The first 9 rows are patterns. Each new row is the sum of 2 different patterns, raised or lowered, with some noise. Before adding, each is slid sideways (what falls off one end comes back at the other) and multiplied by a number that may be negative. Names go in the order of the patterns.
Some rows, each with the names of its patterns after it:
+1.64,-0.61,+0.02,-2.15,+1.02,+0.27,-2.17,+0.82,+0.07,+1.31,+2.61,+0.86,-2.09,+0.93,+2.47,-1.81,-0.48,+0.16,+1.90,+1.58,+0.31,+0.35,+0.70,-1.47,-2.63,+2.80,-2.43,-1.01,-0.87,-0.72,-0.27,-0.60,+2.66,+2.49,+0.91,-0.40,-1.08  noz
-2.30,-2.12,-1.19,-2.41,+1.02,-0.80,+2.77,+1.24,+2.18,+2.66,+2.02,-1.63,+2.64,-2.25,+2.09,-2.12,+2.59,-0.53,-1.35,+0.22,+0.28,+2.58,-2.60,-1.46,-1.65,+0.16,-0.17,-1.43,-1.26,+1.38,-2.76,+1.05,-1.84,-0.21,-0.31,-2.12,+1.39  guseb
+1.34,-0.57,+2.51,-2.00,-0.63,+1.23,+1.18,+2.48,+1.77,+1.47,+2.12,+2.19,-2.22,+2.13,+0.46,+2.72,+1.62,+1.23,-1.50,-0.29,-2.30,+1.97,+2.72,-1.61,-1.10,+1.37,-2.47,-1.72,+1.71,-0.01,-1.91,-0.60,+1.21,-1.20,-2.74,-0.80,-1.95  tudas
-0.29,+2.60,+1.71,-1.00,-1.19,-1.27,+0.06,-0.46,+1.05,-2.33,+1.30,+2.11,-0.56,+0.08,+0.28,-1.36,-1.11,-1.37,+0.07,-0.34,+1.46,-1.16,-0.06,-2.62,-1.03,-1.63,-1.35,+0.38,-2.61,-1.63,-2.24,-1.05,-0.55,-1.87,+1.68,-0.09,-1.53  Lezo
-1.10,-2.75,-2.78,-0.18,-0.75,-0.97,-2.04,+2.75,+1.24,-1.02,+0.27,-1.46,-0.87,-0.80,-1.63,-1.22,-2.05,+0.32,-0.61,-2.12,+1.25,-0.21,+1.82,+0.04,+0.06,-2.32,-0.14,+1.20,-0.73,+1.35,-1.64,-2.37,-1.12,+1.89,+0.55,+1.01,-0.51  per
-1.37,+1.03,+0.74,-0.10,-2.75,-0.57,+2.44,+2.32,-2.02,-2.60,+2.61,+2.09,+1.59,+2.71,+0.12,+1.33,+1.84,-1.47,-2.12,-2.59,+1.82,-1.30,+1.49,+1.82,+2.28,-0.23,+0.31,-2.48,+2.07,+0.91,+0.03,-0.72,-2.50,+0.77,-1.36,+2.77,+1.40  Taman
+0.47,-0.62,+0.38,-0.22,-0.60,+1.66,+0.12,-1.06,+2.11,+1.25,-1.72,-1.87,-2.11,+1.94,-0.40,+0.91,+2.57,+0.39,-1.32,-2.52,-1.64,-0.39,+0.64,+1.78,-2.59,+2.42,+1.24,-1.64,+1.55,+0.41,-0.74,+0.13,-2.77,+2.15,-2.01,+2.16,+1.85  nev
+1.52,-2.12,+2.41,+1.58,-0.79,-0.15,-2.53,+1.05,-1.91,+1.87,-2.12,-1.65,+2.68,-0.51,+1.21,-2.43,+0.40,-2.19,+2.32,-2.32,-0.35,-0.07,-2.27,+1.67,-2.09,+2.38,-0.03,+0.24,+1.55,+1.59,-0.62,-0.25,-0.55,-2.51,+0.13,+1.17,+1.26  disa
-1.15,+1.23,-1.96,-1.08,+0.10,-2.63,+0.08,-2.30,+1.13,+2.36,-0.37,-0.88,+2.40,+0.36,-0.12,-0.41,+2.15,+1.19,+0.95,-1.15,-1.63,+0.65,+2.17,-2.05,-2.36,-1.11,+2.81,+2.70,+2.50,-2.36,-0.75,-0.92,+2.68,-0.63,-1.94,-0.82,-0.56  dako

New rows, each followed by the names of its patterns:
-2.37,-3.30,-3.18,-3.37,-1.01,-2.81,-0.01,-4.95,-0.46,-3.63,-3.74,-1.74,-3.03,-1.77,-3.61,-2.35,-3.48,-3.22,-2.82,-3.39,-3.18,-1.59,-0.41,-1.75,-4.25,-2.94,-3.88,-3.00,-4.30,-2.74,-0.84,-1.90,-1.24,-3.50,-3.00,-2.39,-3.06  nev disa
+1.00,+0.78,+1.63,-2.29,-1.88,+2.09,-1.20,+0.38,+0.25,+0.24,+1.12,+0.95,+2.94,+1.39,+0.89,+1.13,-1.06,+1.20,-1.35,+0.19,-1.07,+1.95,+0.44,-1.46,+1.34,-0.67,+1.70,+2.91,+1.11,-2.03,+0.21,+0.59,-0.48,+0.75,+1.87,+3.08,+1.03  noz per
-0.99,-0.98,-2.32,+0.73,-2.26,-0.53,+1.12,-0.45,+0.69,+0.27,+2.07,-1.22,-0.25,-0.41,-3.27,+1.40,-0.52,+1.80,-1.89,+1.41,-0.50,+1.71,+0.20,+0.43,+0.92,-0.22,+1.66,-1.63,+1.02,-0.36,-0.16,-2.05,-0.83,+0.37,+0.53,+0.31,-0.52  disa dako
+1.59,+0.29,+0.40,+0.77,+1.35,+1.48,+0.23,-0.68,+0.35,+1.11,+3.01,+1.91,-0.14,+1.24,+1.89,+1.48,-1.25,+1.67,+1.50,+2.85,-0.28,-0.67,+3.23,+1.28,+2.72,+3.28,+1.31,+2.27,+1.44,+0.30,-1.70,-1.30,+0.93,-0.86,+0.73,+2.56,+1.14  guseb Taman
-0.74,-1.95,-0.80,-0.74,-1.93,-1.59,-3.09,-0.57,-2.00,-1.16,-0.25,-2.29,-0.43,-0.29,-0.22,-0.72,-2.36,-0.61,-3.86,-2.54,-4.08,-3.65,-3.09,-0.13,-3.10,-1.67,-2.93,-1.48,-2.51,-0.59,-0.78,-3.12,-2.37,-3.81,-0.46,-0.81,+0.36  guseb per
-0.49,-1.83,-0.57,-0.06,-2.92,-0.09,-1.67,-0.55,-0.83,-2.43,-0.63,-2.56,+0.41,-1.88,-3.01,+1.32,-2.18,+0.35,-2.52,-1.15,-1.73,-0.30,-1.52,-0.61,-1.07,-1.65,-0.31,-2.44,-1.22,-1.84,-1.98,-1.58,-1.27,-0.76,-2.72,-0.55,-3.79  guseb disa
-2.60,-3.39,-0.90,-3.06,-2.98,-2.93,-2.71,-2.58,-1.57,-2.20,-0.58,-4.32,-3.99,-1.10,-2.10,-4.45,-2.01,-1.32,-3.20,-2.59,-1.79,-2.17,-3.60,-1.05,-1.58,-2.94,-1.27,-3.45,-2.07,-3.61,-1.24,-1.82,-3.32,-3.21,-4.28,-3.09,-3.37  tudas Lezo
+2.12,+3.49,+0.01,+4.11,+1.43,+2.00,+3.49,+3.30,+1.24,-0.16,+0.07,+1.56,+4.43,+2.73,+0.76,+4.12,+1.98,+1.86,-1.00,-1.83,+3.68,+1.47,+2.09,+4.79,+2.99,+1.49,-1.12,+0.51,+0.07,+2.99,+3.42,+1.15,+4.91,+3.81,+1.19,+2.51,+4.19  Lezo nev
-2.37,-3.46,-4.99,+1.25,+2.09,-4.37,-3.47,-1.63,-5.12,-2.69,-1.28,-2.53,-1.95,-0.25,+1.13,-3.47,-2.56,-3.26,-4.25,-2.07,-1.90,+0.13,-0.97,-3.26,-1.31,-0.70,+0.84,+1.51,-1.11,+0.84,-1.87,-3.92,+0.73,-1.88,-0.19,-0.27,+1.32  tudas Taman
-4.58,-0.46,-1.05,+0.32,-1.25,-3.24,-2.59,-2.47,-2.10,-4.24,-2.82,-2.09,-4.54,-1.58,-2.70,-1.28,-1.68,-0.90,+1.00,-3.52,-1.15,-3.82,-4.66,-3.97,-0.29,-2.80,-2.02,-1.88,-1.73,-2.05,-2.84,-1.50,-2.69,-1.31,-4.03,-1.72,+0.51  noz Taman
-1.80,+0.76,-0.96,+2.42,-0.59,-2.23,+0.12,-0.89,-3.16,-2.57,-2.87,-3.57,+2.19,-2.63,-1.55,-1.96,-0.31,+0.34,+0.29,+1.09,+1.23,-2.93,-4.12,+1.99,+0.94,+0.19,+1.42,+1.25,-1.50,+0.33,+3.15,+0.18,-0.33,-0.01,+2.15,+1.67,+1.30  tudas Taman
+0.03,+1.85,+0.88,-3.65,+1.14,-4.09,+0.06,-4.02,+0.17,-2.33,-3.64,-1.27,-1.48,-0.23,-3.27,-2.96,-2.42,-1.64,-1.34,-3.97,-2.53,+0.21,-4.73,-0.13,-3.69,-2.84,-2.39,-2.66,-0.07,-3.34,-3.86,-3.00,-4.92,-1.76,-2.16,+0.73,-0.51  guseb per
-0.75,+0.37,+3.52,+0.80,+0.90,+4.17,+3.31,-0.10,+2.04,+4.76,+0.10,-0.51,+3.30,+2.25,+5.16,+0.83,+5.04,-0.08,+0.05,+3.33,+4.96,+6.64,+5.62,+4.21,+4.25,+3.21,+2.43,+2.40,+2.04,+6.45,+2.67,+3.48,+1.93,+2.27,+2.32,+2.62,+6.55  tudas nev
-0.04,+1.91,+0.99,+2.31,+1.87,-0.24,+0.68,+1.91,+0.00,-1.06,-0.30,+2.35,-0.04,+1.58,+0.59,+1.36,-0.82,+1.25,-0.24,+0.72,+0.19,-1.00,-0.67,-1.45,-0.20,-0.94,+2.35,-0.11,-0.43,-0.30,-0.02,-0.21,-0.09,+0.10,+2.34,+0.35,-1.46  tudas Taman
-1.93,+1.72,-1.38,-0.68,-0.37,-1.73,-0.46,-2.62,-2.29,+0.22,-1.49,-1.76,-4.04,+1.42,+1.19,-0.02,-0.28,-0.87,-0.39,-0.45,-1.25,-2.62,-3.17,+0.95,-1.53,-1.01,-1.21,-1.32,-0.29,-1.27,-2.33,+1.34,-0.59,-1.95,-2.90,-3.60,-1.04  Taman nev
-0.54,+0.04,-1.11,-0.39,-2.08,+2.56,+0.11,+0.86,-1.84,-0.68,-0.11,+0.07,-0.82,-0.02,-2.10,-0.24,-0.67,-0.19,+0.21,-0.07,+1.28,+0.40,+0.63,+3.30,+0.22,-0.27,-3.06,-1.62,-1.48,-2.19,-0.99,-0.75,-1.07,+2.83,-1.74,+1.50,-1.91  guseb Lezo
-1.94,-1.59,-1.39,-4.23,-5.10,-1.40,-1.84,-1.48,-4.28,-2.96,-6.42,-4.95,-2.95,-4.74,-1.96,-4.14,-0.51,-3.86,-5.80,-5.75,-0.03,-0.52,-3.51,-5.69,-5.98,-3.90,-2.06,-4.77,-2.76,-0.69,-1.99,-0.77,-2.97,-0.96,-4.77,-3.40,-2.95  tudas Taman
-3.73,-0.83,-0.95,-1.55,-2.20,-3.98,-3.09,-2.13,-4.22,-3.43,-0.95,-2.03,-3.11,-1.20,-2.15,-2.74,-1.61,-3.01,-1.41,-0.60,-4.66,-0.79,-2.23,-1.12,-1.68,-2.82,-0.61,-3.43,-1.98,-2.29,-1.24,-2.45,-2.91,-0.38,-2.09,+0.71,-3.68  noz per
+1.20,+1.92,+1.57,+1.85,+2.84,+2.14,+1.32,+0.50,+1.38,-0.73,+1.21,-2.46,+0.13,+0.41,+2.88,-0.43,-1.61,+0.56,-0.38,+2.52,+2.69,+0.13,-0.23,+1.16,+0.06,-0.64,+0.30,+1.74,+4.10,+0.92,+1.29,-0.18,+2.83,-1.14,-0.41,+1.52,+0.81  per dako
